Each new row is followed by what is left after taking away its nearest point in the smallest flat space through zero that holds the last named rows.
In the rows, zero is written as 128.

j152 (5 x 11)
[[ 94  99 140 165 156 131  90 111 137 155 154]
 [115 144 111  87 116 129  89 149 145 113 151]
 [121 147 117 137 111 114 123  81 105 127 105]
 [ 74 124 144 135  99 129  99  56 127 120 139]
 [116  92 154 109 141 140  86  80  64 149 117]]
New rows:
[120 148 110 146 136 114 134 118 140 112 105]
[120 126 128 126 143 128 127 128 132 113 114]
[136 138 111 110 136  97 113  73 147 147 159]
[155 125 125 104 142 107 140  96 146 145 156]
[121 136 140 141 166 170 120  95 144 132 153]
[141 154 127 123 157 165 131 106 136 123 138]

j527 (5 x 11)
[[135 151 103 115 130 117 129 108 107 114 117]
 [107 133 127  95 139 111 170 137 107 107 139]
 [158 100 132 130 128 144 158  86 136 116 139]
 [112  90 100 150 146 110 153 156 120 137  95]
 [132 142  92 109 117 130 102 161 113 124 143]]
New rows:
[138 139 108 184 125 110 156  85  86 104 179]
[117 140 123 193 123 109 135 122  97 121 180]
[139 118 154  72 112 129 153 126  72 144 136]
[143 111 150 104 111 131 126 128  84 164 112]
[106 123  81 139 131 135 129 116 117 141 128]
[100 129 112 134 128 141 130 112 128 142 143]

j965 (5 x 11)
[[122 108 110 155 147  94  97 109 123 146 132]
 [152 153  60 112 126  74 110 131 156 196 144]
 [163 138 101 149 157 126  79 101 139 136 107]
 [144 162  82 107 134  96  99  83 121 149 130]
 [107 142  70 111 142 130 127 137  97 132 175]]
New rows:
[ 99 100 153 161 115 139 143 135 143  92 150]
[124 132 121 141 115 128 128 117 153 110 145]
[110  90 109 126 114 116 143 142 114 143 146]
[136 108 117 122 117 134 131 124 122 130 121]
[ 94 146 153 139 106 135 161 140 143  89 141]
[113 152 124 150 123 119 130 126 151 108 136]
[141 165 155 117  91 143 130 120 146 163 100]
[114 142 136 140 115 146 117 126 119 154 127]
[165 148 119 166 102  97 157 156 141 156 159]
[157 150 133 168 113 117 146 125 113 120 152]
[157 152 108 110 166  94 101 166 164 165 152]
[131 140 154 109 159 111 115 142 134 121 144]

j29 (5 x 11)
[[135 115 139 142  61  92 112 129 136 183  99]
 [109 125 105 121 153 112 129 133  90 170 103]
 [121  87 143  79 153 107 111 192 143 142 107]
 [140 111 108 103 116 146 130 162 119 166  90]
 [128 138  82 129 160 128 132 146 121 108 149]]
New rows:
[129 137 117 143 103 124  98 111 126 169 133]
[127 132 127 124 132 141 101 123 133 143 142]
[138 151 137 141  92 147 100 132 130 141  99]
[124 152 133 135 130 135  98 138 126 123 115]
[134 120  98 101 122  82 124 103  82 120 104]
[147 117 116  94 113 104 126 105 104  95 112]
[101 139 132 143 108 126 144  79 127 143 147]
[109 122 121 116 121 132 140 122 139 138 142]

j481 (5 x 11)
[[ 85 174 121  79 152 103 140 113 113 130 119]
 [118  92 133 106 121 173 126  91 127 150 149]
 [142 149  84 137 121 127 148 113  97  90 152]
 [161 116 139 140 111 117 116  85 115 110 116]
 [131 124  87 132 121 105 155 112 116  96  91]]
New rows:
[ 72 164 124 136 122 164 170 140 124  94 184]
[ 94 135 160 148 111 138 150 120 140  98 131]
[111 132 146 131 132 114 148 156 105 111 107]
[118 119 151 130 126 133 142 139 101 116 124]
[157 125 117 130 125 176 143 129  97  72 146]
[135 129 148 112 139 156 132 142 118  97 113]

j408 (5 x 11)
[[ 66 133  76 208 155 128 104 121 149 157 125]
 [ 59 171 106 191 151 127 122 135 134 152 126]
 [ 50 105 106 178 126 180 139 166 143 125 125]
 [106 164  95 190 100 118  96 146  78 137 153]
 [ 48 131  86 174 124 163 116 168 108 141  72]]
New rows:
[140 120 117 138  62 138 148 149 137 115 141]
[135 139 116 134  92 119 147 129 154 132 117]
[153 142 119 150  93 127 138 148 145 162  98]
[155 138 129 148  96 129 147 145 157 158 113]
[137 117 197 136 102 105 120 126 124 116 110]
[122 109 179 158 109 107 112 123 133 124 107]
[131 110 104 141 119 123 106 126 120 119 106]
[127 128 130 132 126 123 126 127 131 115 124]

j293 (5 x 11)
[[129 152  66  94  98 165 166  82  89 150 159]
 [ 73 165  50 101  69 140 171  93  82 184 129]
 [ 68 130  65  94  96 189 158 138 104 148 163]
 [ 91 144  83 109 107 182 122 101  88 142 165]
 [115 137  48 136  75 164 105 154  66 156 157]]
New rows:
[131 109 129 129 147 112 105 125 129 135 154]
[125 112 120 122 140 108 122 124 131 143 149]
[127 127 145 119 149 136 124 103 123 100 128]
[125 125 125 125 130 126 130 128 117 113 119]
[120 118 136 116 146 121 115 118 104 125 117]
[126 114 127 112 141 122 127 130 106 126 118]
[147 112 125 150 118 139 126 145 127 122 126]
[129 121 131 142 121 138 134 122 129 127 122]

j303 (5 x 11)
[[168 112  76  90 184 151 122 146 182 138 140]
 [118  99 104 122 141 154 134 151 128 134 147]
 [134  81 113 108 158 101 116 119 141 115 130]
 [126 161  97 126 127 111 114 139 122 136 116]
 [138 171  64  90 149 125 102 104 115 126 149]]
New rows:
[144 135 133 134  99 128 124  96 111  89 144]
[146 124 116 139 109 130 126 133 130 102 132]
[107 101 161 140  95 110 132 139 164 148 117]
[111 125 127 117 105 122 121 121 152 146 139]
[ 96 165 157 127  99 113 111 149 125 146 124]
[109 134 147 106 125 123 110 138 141 139 142]
[133 163 143 111 102 148 103 149 160 126 143]
[118 131 140 109 106 128  97 145 147 116 145]
[148 103 120 131 152 123 147 150 119 143 142]
[149 128 130 134 139 116 144 133 109 140 138]

j74 (5 x 11)
[[158 116 140 155 117 179 142 134 163 167 143]
 [136 121 128 153 134 119 164  93 136 139 161]
 [164 115 146 117 117 102 131 114 135 110 156]
 [110  94 143 154 135 136 129 126 164 141 151]
 [156 112 110 136 142 130 130 131 164 143 141]]
New rows:
[ 97 146 128 136  98 123 150 157  87 103 120]
[126 125 115 142 110 121 149 161 125 114 136]
[168  90 121 160 105 137 163 119 130 131 124]
[136  94 116 147 111 125 142 132 116 116 103]
[162  79 132 116 111 150 105 139  81 146 111]
[140  74 117 130 130 132 119 121  83 147 120]
[133 134 158 122 113 176 137 124 139 123  72]
[132 121 140 123 135 135 144 105 149 110  90]
[128 129 108 118 130 102 129 124 162 125  90]
[126 131 133 126 112 117 140 116 152 128  98]
[111 105 144 129 148 149 129  94 172 104 131]
[127 131 133 114 142 153 130  97 148 101 113]

j640 (5 x 11)
[[116 168 119 143 100 118 144 120  94 106  94]
 [173 135 157 134 133  96  66 132 138 165 114]
 [135 138 183 147 103 137 103 149 148 113 120]
 [133 159 182 119 123 133 119 114 126 166 102]
 [128 192 160 124  90 129 137 174 122 141 136]]
New rows:
[181 133 123  97 124 142 118 144 135 131 156]
[166 132 125 106 120 149 130 118 123 112 130]
[122 137 131 125 121 145 161 155 139 151 134]
[133 122 123 140 126 131 139 137 136 139 115]
[157 125 138 111 143 138 124 119 139 144 134]
[149 133 127 122 129 137 133 123 129 120 128]
[128 138 117 156 127 157 122 104 134 129  81]
[134 138 107 145 130 157 124 133 145 140 113]
[125 149 123 126 130 127 132 123  80 107 111]
[132 128 136 119 142 135 120 134 104 117 133]
[122 136 124 141 125 139 125 124 106 129 124]
[126 128 127 138 130 141 120 129 115 133 134]

j60 (5 x 11)
[[124 121 139 138 150  98 134 129 147  74 145]
 [123 113 172 123 111 112 118  99  85 123 110]
 [128 141 124 129  95  76 109 128  64 101 131]
 [134 126 136 110 117 178 163 111  87 118 104]
 [154 128 140 111 145 118 185 143 129 154 144]]
New rows:
[104 154 164 159 110 135 163 128 128  95 100]
[107 162 149 161 106 125 150 142 140 129 107]
[160 161  93 164 108  97 106 153 118 111 135]
[159 137 135 155 124 131 126 129 131 125 118]
[162 152 148 124 125 136 106 107 140 109 100]
[170 159 138 122 127 126 116 120 142 120 110]

j400 (5 x 11)
[[ 86 182 158 116  79 109 117 171 153 172 132]
 [107  80 121 150  63 127 151 126 126 137 119]
 [110 180 112  92  96 120 150 135 181 172 151]
 [ 82 128 146 117  72 135 151 119 153 129 168]
 [ 68  83 123 135  86 106 134 153 125 197 117]]
New rows:
[166 123 161 104 116  95 124 153  93 156  98]
[157 116 157  89 118 109 143 125 107 139 132]
[115 103 121 147 144 116  96 157 156 153 138]
[134 113 122 149 132 127 105 144 163 124 144]
[119 120 114 109 127 124 140 110 166 117 131]
[120 121 129 122 131 118 121 127 149 116 114]
[161 144 104  95 101 130 159 140 157 145 145]
[145 118 134 112 124 130 133 148 121 130 141]
[138  98 119 102 116 144 129 114 134 133 110]
[133 118 137 100 121 142 116 124 132 130 113]

j686 (5 x 11)
[[126 144 100 107 105 145 122 134  91 127 137]
 [ 73 125 155  94  75 122 101 152 133 174 106]
 [167  94 131 105 143 156  73  97 156 123  76]
 [182 189 125 110 101 147 134 118 151 133 140]
 [145 142 173  90 138 118 156 100 116 137 139]]
New rows:
[ 95 139 112 111 167 140 118 150 165  92 140]
[ 97 146 123  91 160 141 121 144 156  99 142]
[143  99 129 106 150  95 123 166 121 156 112]
[158 119 116 112 144 101 129 168 123 151 123]
[113 113 134 160 133 111 105  96 140 140 143]
[122 130 126 144 121 120 106  93 125 141 150]

j24 (5 x 11)
[[148 129 122 124 118  95 157 144 149 160 136]
 [173 131  83 183 136 140  96 117 101 117 121]
 [145 152 125 132 151  91 147 140 132 100 123]
 [131 158 142 146 122 173 106 143  77 124 159]
 [169 173 137 154 140 155 149 164 137 115 102]]
New rows:
[131 119 130 147 103 142 121 119 112 149  98]
[124 130 138 135 114 117 132 124 110 133 106]
[144  95 129  99 162 139 148 157 126 154 161]
[145  94 122 109 174 146 136 147 124 131 145]
[112 112  89 116 124 108  94 141 131 145 155]
[117 133 106 117 134 129 106 157 142 128 133]
[103 110 100 130 133 107 145 158 157 105 145]
[106 114 102 141 126 137 133 161 145 111 147]

j273 (5 x 11)
[[109  94 141 166 150 100 133 173 141 127 129]
 [114 137 160 107 146 134 142 121  86 116 161]
 [135 141 157 132 105 132  98 133 118 121 140]
 [118 134 159 136  96 134  97 134 117  96 118]
 [133 126 165 115 129 136 154 143 124 114 106]]
New rows:
[113 136 171 113 121 117 158 123 151 114  81]
[111 142 144 125 128 106 130 111 145 136 125]
[123 118 128 117 136 122  74 115 120 132 145]
[130 111 134 108 145 126 105 123 130 131 119]
[135 133 101 157  99 169 107 153 126  86 149]
[145 130 104 143 123 169 142 157 127 102 151]
[114 139  81 141 132  84 138 150 157 145 148]
[118 156 120 118 113 104 141 144 137 121 136]

j538 (5 x 11)
[[150 124  96 180 170 117  70 141 128 156 111]
 [121  63 103 136 145 115  86 128 136 152 134]
 [103 104 105 186 156  95  68 132 192 161 113]
 [164 107  98 119 152  48 113  62 137 191 148]
 [171  93 148 148 167  88  93 100 130 178 176]]
New rows:
[122 118 123 131 104 130 142 154 162 112 164]
[144 130 104 133 115 124 136 148 142 121 155]
[129 158 146 106 160  97 110 117 164  91 126]
[132 134 134  95 161 113 104 127 140  86 125]
[139  98 100 151 126 137 114 138 106 126 125]
[133 122 122 146 115 126 136 125 125 123 133]
[123 149 102 119 144 152 123 140 136 100 111]
[132 133 120 114 148 136 124 124 142 114 136]
[ 95  91 136 107 100 145 120  98  93 133  95]
[111 125 155 137 116 136 113  97 105 142 100]
[127 116 122 132 112 153 127 142 158 140 113]
[146 124 126 126 116 146 134 131 144 146 122]

j451 (5 x 11)
[[134 103 155 149  80 144 143 150 108 109 113]
 [ 92 120  98 160 132 183 131 107 106  85 104]
 [115 128 143 126 103 159 150 102 172 104 121]
 [167 100 117 157 110  81 112 139 117 159 131]
 [144 131 131 135  86 140 137 118  92 146 114]]
New rows:
[141 120 135 109 134 184 132 126 126 128 119]
[154 109 128 118 142 158 121 133 133 138 126]
[144 131 132 123 131 142  96 119 125 149 132]
[137 123 139 127 130 148  99 127 132 134 131]
[113 131 120 160  72 133 133 151 184 131 136]
[105 154 106 143 104 133 122 159 144 144 139]
[131 121 139 118 127 134  78 130 136 121 133]
[132 124 138 118 119 140  81 123 130 124 129]
[133 144  79 107 128 151 117 124 133 125 134]
[142 129 100 111 113 141 120 147 136 120 136]
[125 135 128  98 169 184 161 134 129 131 113]
[152 109 123 123 151 153 153 139 134 146 114]

j902 (5 x 11)
[[ 67 134 135 107 131 164 151 131 125 103 136]
 [156 132 111 159  86 132  89 116  90  49 158]
 [103 172  95 115  81 164  94 145  73  59 171]
 [ 79 168 159 139 128 125 120 174 139  86 145]
 [104 143  84 139 113 145  79 106  84 121 135]]
New rows:
[134 163 161 112 132 161 148 108  74 121 116]
[143 161 170 132 142 140 137 109  86 132 107]
[131 121 113 129 143 129 160 152 125 133 104]
[129 125 108 141 137 128 144 148 116 120 108]
[ 83  83 110  97  74 145 112  95  91 121 147]
[107  95 144 112  88 104 114 131 127 140 139]
[135 126 111 132 122 109 142 133 111 136 121]
[122 126 118 135 125 112 145 134 114 126 122]
[114 118 115  72 134 114 119 113 158 118 151]
[120 118 117  90 135 102 104 111 159 115 149]
[145 115  94 140 120 140  95 107 132 151 120]
[130 124 121 131 121 143 119 133 149 129 128]

j881 (5 x 11)
[[103 121 120 160 132  98 133 136 155 126  96]
 [101 138  96 165 113 163 104 125 150  85 156]
 [128 153  75 136 103 155 122 145 108 146 137]
 [127 130  48 174 138 147 133 112 170 103 127]
 [115 174 130 104 141 146 140 160 144 125 106]]
New rows:
[142 120 107 128 123 126 122 139  97 139 142]
[130 124 124 128 138 122 125 141 121 120 132]
[ 99  86 123 161 136 122 145 110 125 108 134]
[107 115 126 129 138 138 153 129 111 124 130]
[ 85 107  95 128 105 110 135 114 129 121 127]
[ 99 118 113  98 118 121 142 114 126 121 130]
[121 123 128 115 120 121 177 107 129 114 123]
[112 128 126 120 106 126 168 114 120 115 130]

j851 (5 x 11)
[[154 101 182 138 125 134 146 145 141 110 118]
 [167 121 137 123 129 135 109 124 169 117 114]
 [181 152 143 167 120 140 130 144 139 153 136]
 [112 141 162 130 108  98 113 119 105 110 168]
 [140 103 130  96 123 106 121 122 109 179 120]]
New rows:
[124 144 118 112 144 110 137 148 151 143  85]
[119 155 137 121 134 100 133 147 141 131 106]
[144 133 127 172 124 141 112 129 113 109  71]
[131 129 129 154 118 121 101 119  97 116  81]
[154 177 128 117 123 123 129 119  80 141  98]
[146 163 137 110 128 128 131 118  95 110  89]
[126 147 132 130 108 102 112 124  93 144 118]
[129 138 130 133 118 120 120 129 116 122 100]
[107 179 144 125 121  94 145 169 157 110 128]
[115 163 134 107 125  92 144 167 157 134 113]
[153 130 114 124 123 124 124 125 114 133 109]
[141 131 122 128 122 123 128 126 111 116 115]

j448 (5 x 11)
[[175 136 129  76 108 179 145 104 128  90 155]
 [150 159 141 112 183 122 159 168 154 145 137]
 [144 122 127 104 100 144 117 111 162 131 162]
 [141 139 110 136 114  72 128 130 145  97 133]
 [128  99 103 119 145 114 137 151 119 193 140]]
New rows:
[145 135 108 144 125 138 150 113  96 156 126]
[141 149 121 151 121 132 140 111 125 144 131]
[114 111 150 153 103 146 125 148 144 109 161]
[123 109 138 148 117 136 141 160 123 112 155]
[124 146 109 149  90 137 139 134  93  85 115]
[122 144 116 141 107 141 138 151 126 130 135]
[129 102  86 140 114 130 100 132 109 104 121]
[132 121 106 134 139 143 107 147 134 115 128]
[ 98 136 124 116 101 129 184 175 166 124 121]
[ 91 124 120 119  88 140 178 163 147 121 114]
[135 128 116 119 140  96  72  73 162 146 116]
[146 135 119 108 164 116  94  82 132 139 103]
